The rows of a group lie close to one hidden flat surface of 13 dimensions, which passes through zero. Surfaces can cross.
(in the rows, 128 means zero)
Known rows, each followed by its group:
[166 154 110  87 217 105 133 153 134 142 175 120 159 131 140  21  75]
J239
[ 83 148 139 104 188 101 194 162  72 125  71 114 146 170  96 106 135]
J830
[144 154 125 107  93 117 123 154 112 112 148 140 160 144  88 136 143]
J366
[100 102 120 127  79 132 115  90 111 125 113  96  92 143 132 174 133]
J239
[132 109 111 121 104 130 148 164 147 197  69 151 141 103  65 115 157]
J366
[139 134 111 131 118 171  73 197 149  85 138 128  73 112  82 126 158]
J239
[132 134 176 127 108 142 142 118  79 114 157 133 178 100 104 122 166]
J830
[192  77 111  77 189  89 147 109 148  82 157 100 127  79 148 100 102]
J347
[119 153 114 140 138 117 145 149 106 113 132 158 153 150 135 142 121]
J347
[ 88  93 106 164 162  80 154 124 167 127 135  92 142 128  81 131 161]
J830
[117 190 148 121  85 146 144 127 107 140 106 132 212 149 127  53 179]
J239
[167 164  67 127  90 113 109 184 182  81 165 169 134 107 138 117 106]
J366
[127  70 132 130 175 122 150 149 126 124  98 109  88  53  98 146 139]
J347
[112 133 111 112 106 112 141 114 109 141 143 148 137 148 122 130 111]
J239
[143 113 149 100 135 117 141 130 110 135 129 116 110 135 128 131  92]
J347
[ 87 126 109 106 118  85 139 133 102 115  79  91  79 106  90 161 152]
J366
[111 153 136 117 128 161  89 111 102 154 161 157 109  82 128 134 109]
J239
[121 131 113 136 108  84 150 138  57 104 108  94 176 108 107 182 159]
J830
[104 112 155 120  85 183 114 118 178 149 190 149  99 158  99  37 132]
J830
[102 145 146 124 165 116 151 146 189 198  20  81 121 162 105 136 119]
J239
[128  75  65 134 158  87 165 148 166  94 101 114 115 113 119 142 137]
J347
[223 120 168 102 114 147  93 167 121 164  70 143  80 143 153 169 100]
J830
[119  96 115 118 132 115 151 110 122 150 106 127 118  90 132 116 123]
J347
[ 96 155 109 113 138 107 133 204  83  81 145 146  87 107  64 150 128]
J366
[145 123 102 121  93 132  75 116  94 154 126 108  93 105 156 116 117]
J239
[108 110  91 108  62 124 148  97 111  65 107  82 155 111 133 168 165]
J347
[168 137 116 119 120 142 138 149 171 115 123 135 180 170 140 133 120]
J366
[146 151 100 170 107 165 100 186 129 109  98 118 104 122 205 104 100]
J366
[115 147  76 142  92 128 113 132 119 137 149 162 143  88 139 119 121]
J830
[124 110 108 102 114 106 142  97  72 115 208 183 144  98 103 104 135]
J239
[131 129 153  95 180 109 195 163 143 122  73 124 134 147 119 155  93]
J347
[154 108 182 186  93 165 110 133  86 191 118 146 123  75 157  98 141]
J830
[118 168 143 113 122 129  74  98  59 197 136 164  92 149 132 163  97]
J366
[168 121 156 161 128 141  86 165 156 147 141 119 114 130 102 124 147]
J366
[172 125 143 136  72 163 126 150 188 151 159 179 133  98 161 125  66]
J347
[139  83 153 109 149 108 129 112 131 106 183  66 140 127  90  91 143]
J239
[149 132 100 116 144  95 126  87 131 139 127 155 131 149 177 103 118]
J239
[116 115 129  99  92 114 130  93 138 132 139 120 105 169 124 170  95]
J347
[ 39 154 174 190  74 148 181 118 137 124 151 157 163  93 119  70 165]
J366
[ 73 170 125 213 128 158 101 132 153 130 128 168 137 166 132 178 162]
J347
[103 118 138 103 101 169 125 109 131  98  55  66  83 144 159 161 134]
J830
[142 123 132 128 147 121 134 120 121 137 128 138 138 132 138 139 117]
J366
[170 230 154 159 160 154  63 194 108 131 162 178 138 190 159 146  79]
J830
[131 112  97  92 127  92 163 126 102 108 120  79 152 144 144 107 103]
J239
[184 116 124 142 126 106 141 208 109 119 142 119 154 152 107  75 133]
J347
[120 164 112  74 102 111 129 126 125 129 152 119 157 175  85  97 136]
J239
[ 84 164  93 165 156 157  79 136 135  82 192 159  96 177 137 152 122]
J347
[199  69 147 181 210 131 146 170 139  91 109 103 131  99 189 166 103]
J366
[110 120 103 124 129 138 107 127 139 134 166 153  84 120 121 112 107]
J830
[ 94 155  66  43 134 102 145  61 183 176 104 161 130 218 134 122  86]
J366
[152  82  93 144  91 131 111 148 141 169 136 154  70 135 151 102  85]
J830
[187 132 156 105 174 123 117 141 154 109 120 120 139 128 123 150 134]
J830
[116 130 143 130 129 129 160 125 180 100 123 124 158 147 111 130 149]
J239
[132 129  97  78 124  96 117 115 204 168 134 136  86 202 108 104  78]
J347
[122 148 169 123 135 139 155 151  52 127 136 155 158 120 113 121 132]
J830
[138 142 121  91 120 146  90  97  93 153 127 111 125 153 137 121 130]
J366

New rows. What belongs after each?
[ 77 105  80 119  91 140 138  80 178 104 105 127  90 128 152 139 132]
J239
[140 109 155 110 177 184 166 134 103  97 123 133 187 118 129 168 131]
J366
[135 128  96  94 145 141 155 193 106  94  88 103 115  86 131  61 117]
J347
[144 119 122 146 136 109 149 148 100 143 141 120 146 138 166 121  71]
J239
[140  96  97 133  95 152 138 158 109 111 100 111 125 174 158 165 101]
J366
[115 194 138 183  54 142  69 137  89 148 151 141 101 187 192 120  89]
J366
[156  61 131 116 110 131 130 135  87 104 175 111 106  51 125 105 115]
J347
[131 119 109 114 112 117 128  91 120 126 134 117 133 122 171 161  87]
J239
[154 166 162  99 130 153 110 172 117 117 152 130 109 163 136 130  74]
J347
[153 130 102 104 129 147 141 119 116 153 127 171 170 130 155 123 102]
J366
[122 186 135 103 110 136 126 173 112 165 125 141 165 140  92 142  96]
J239
[172 150 166  45 122 175  82 100  71  97 151 131 110 105 142 120 127]
J830
[140 150 132 182 161 149  95 166 110  90 156 101 124 123 171 113 117]
J830
[114  73  81 164  85 113 165 159  90 103 120 159  96 134 136 132 132]
J239
[128 120  74 138 164 100 138 131 123 116 144 163 136 115 132 127 132]
J347
[141 119 164 106 153 136 126 162 138 117 148 121 116 149  65 118 147]
J830
[161  78 118 155 137 149 111 134 184  52 161 116  99  93 152 151 141]
J239
[123 101 127 152 170  69 132 150  86 173 178 187  74 109  98 134  91]
J366
[106 162 132 120 153 120 122  75  96 128 130 141 146 138 148 148 134]
J347
[187  67 173 139  75 169 104 144 115 127 104  80 107  71 127 109 173]
J830
[119 104 146 114 112 145 139  88 114 166  89 107 150 117 114 133 166]
J366
[143  77 143 191 139  87 154 121  94 127 157 112 154 162 145 122 143]
J347
[118 120  99  87 127 143 124  85 158  82 126  88  94 134 189 115  90]
J347
[ 92 134 113 186 106 158 116 113 183 165 164 174 129  90 149 102 119]
J830
[ 82 134 124 131 113  98 153  82  77 132 116 136 122 102 160 137 119]
J366
[168 123 141 163 102 151 120 174 126 130 146 138 154 184 143 138 109]
J366
[114 103  98 161  99  89 161 122 141 153 132 129 163 183 129  69 145]
J347
[ 79 130  96 117 135 145 148 125 139  92  85 146  92 122 131 122 156]
J239
[128 124  57 168  35 139 109 194 178 140  78 129 103 130 129 153 117]
J830
[118  75  89 112 155  81 146 104 133 175 105 125  78 163 130 123  94]
J366
[102  87 176 148 125 140 183 110 136 102 135 121 139 103 121 179 125]
J347
[117 164 145 149 134 144 161 167 106 146 118 134 174 135 150 110  88]
J239
[179 104  80 150 147  96 148 179  71 116  97 147 140  69 165 142 110]
J347
[171 104 101 101 114 113 124  98 140 128  97 101 143 157 163 179 113]
J366
[ 98  81 101 182 126 137 132 114 191 133 175 146 102 100 144  97 110]
J830
[139 155 126 133 121 133  75  85 162 113 177  96 145 151 147 104 144]
J830
[133 158 184 130 135 113 113 140 101 118 149 115 144 239  77 127 170]
J239
[155 108 109 101 143 161 152 135 144 108  93 127 171  83 137 129 142]
J366
[ 38 137 104 131 112 118 168 146  99  73 119 109  84  89 116  94 143]
J366
[100 119 138 147 111 128 125 103 142 133 112  96 121 134 116 162 151]
J830
[155 133  75  88  85 185 103 111 160 117 151 130 162 179 175  81 103]
J366
[151  51 144 181  96 142 131 156 109  89 184 119  84 147 158 153  86]
J830
[159 111 131 116 150 115 142 142 143 111 148 152 121 154 130 161  91]
J830
[182 124 118 121 114  74 120 118 193 137 164 122 174 171  94 118 145]
J830
[ 78 112 117 129 177 107 158  80 135 142 122 129 130 133 127  94 146]
J347
[127 170 145 129 141 112 142 131  90 149  97 144 168 160 136 135 130]
J347
[117 175 110 122 119  80 115 134 185  75 128 111 100  86 118 119 151]
J366
[125 107 126 145 131 112 104 119  80 163 150 129  97 119 128 128 118]
J830
[107  84 109 114 133 101 183 116 158 124 129 134 141 115  90  92 161]
J239
[187 126 137  66 168 133  94 107  98 116 122  77 150 147 111 141 152]
J366
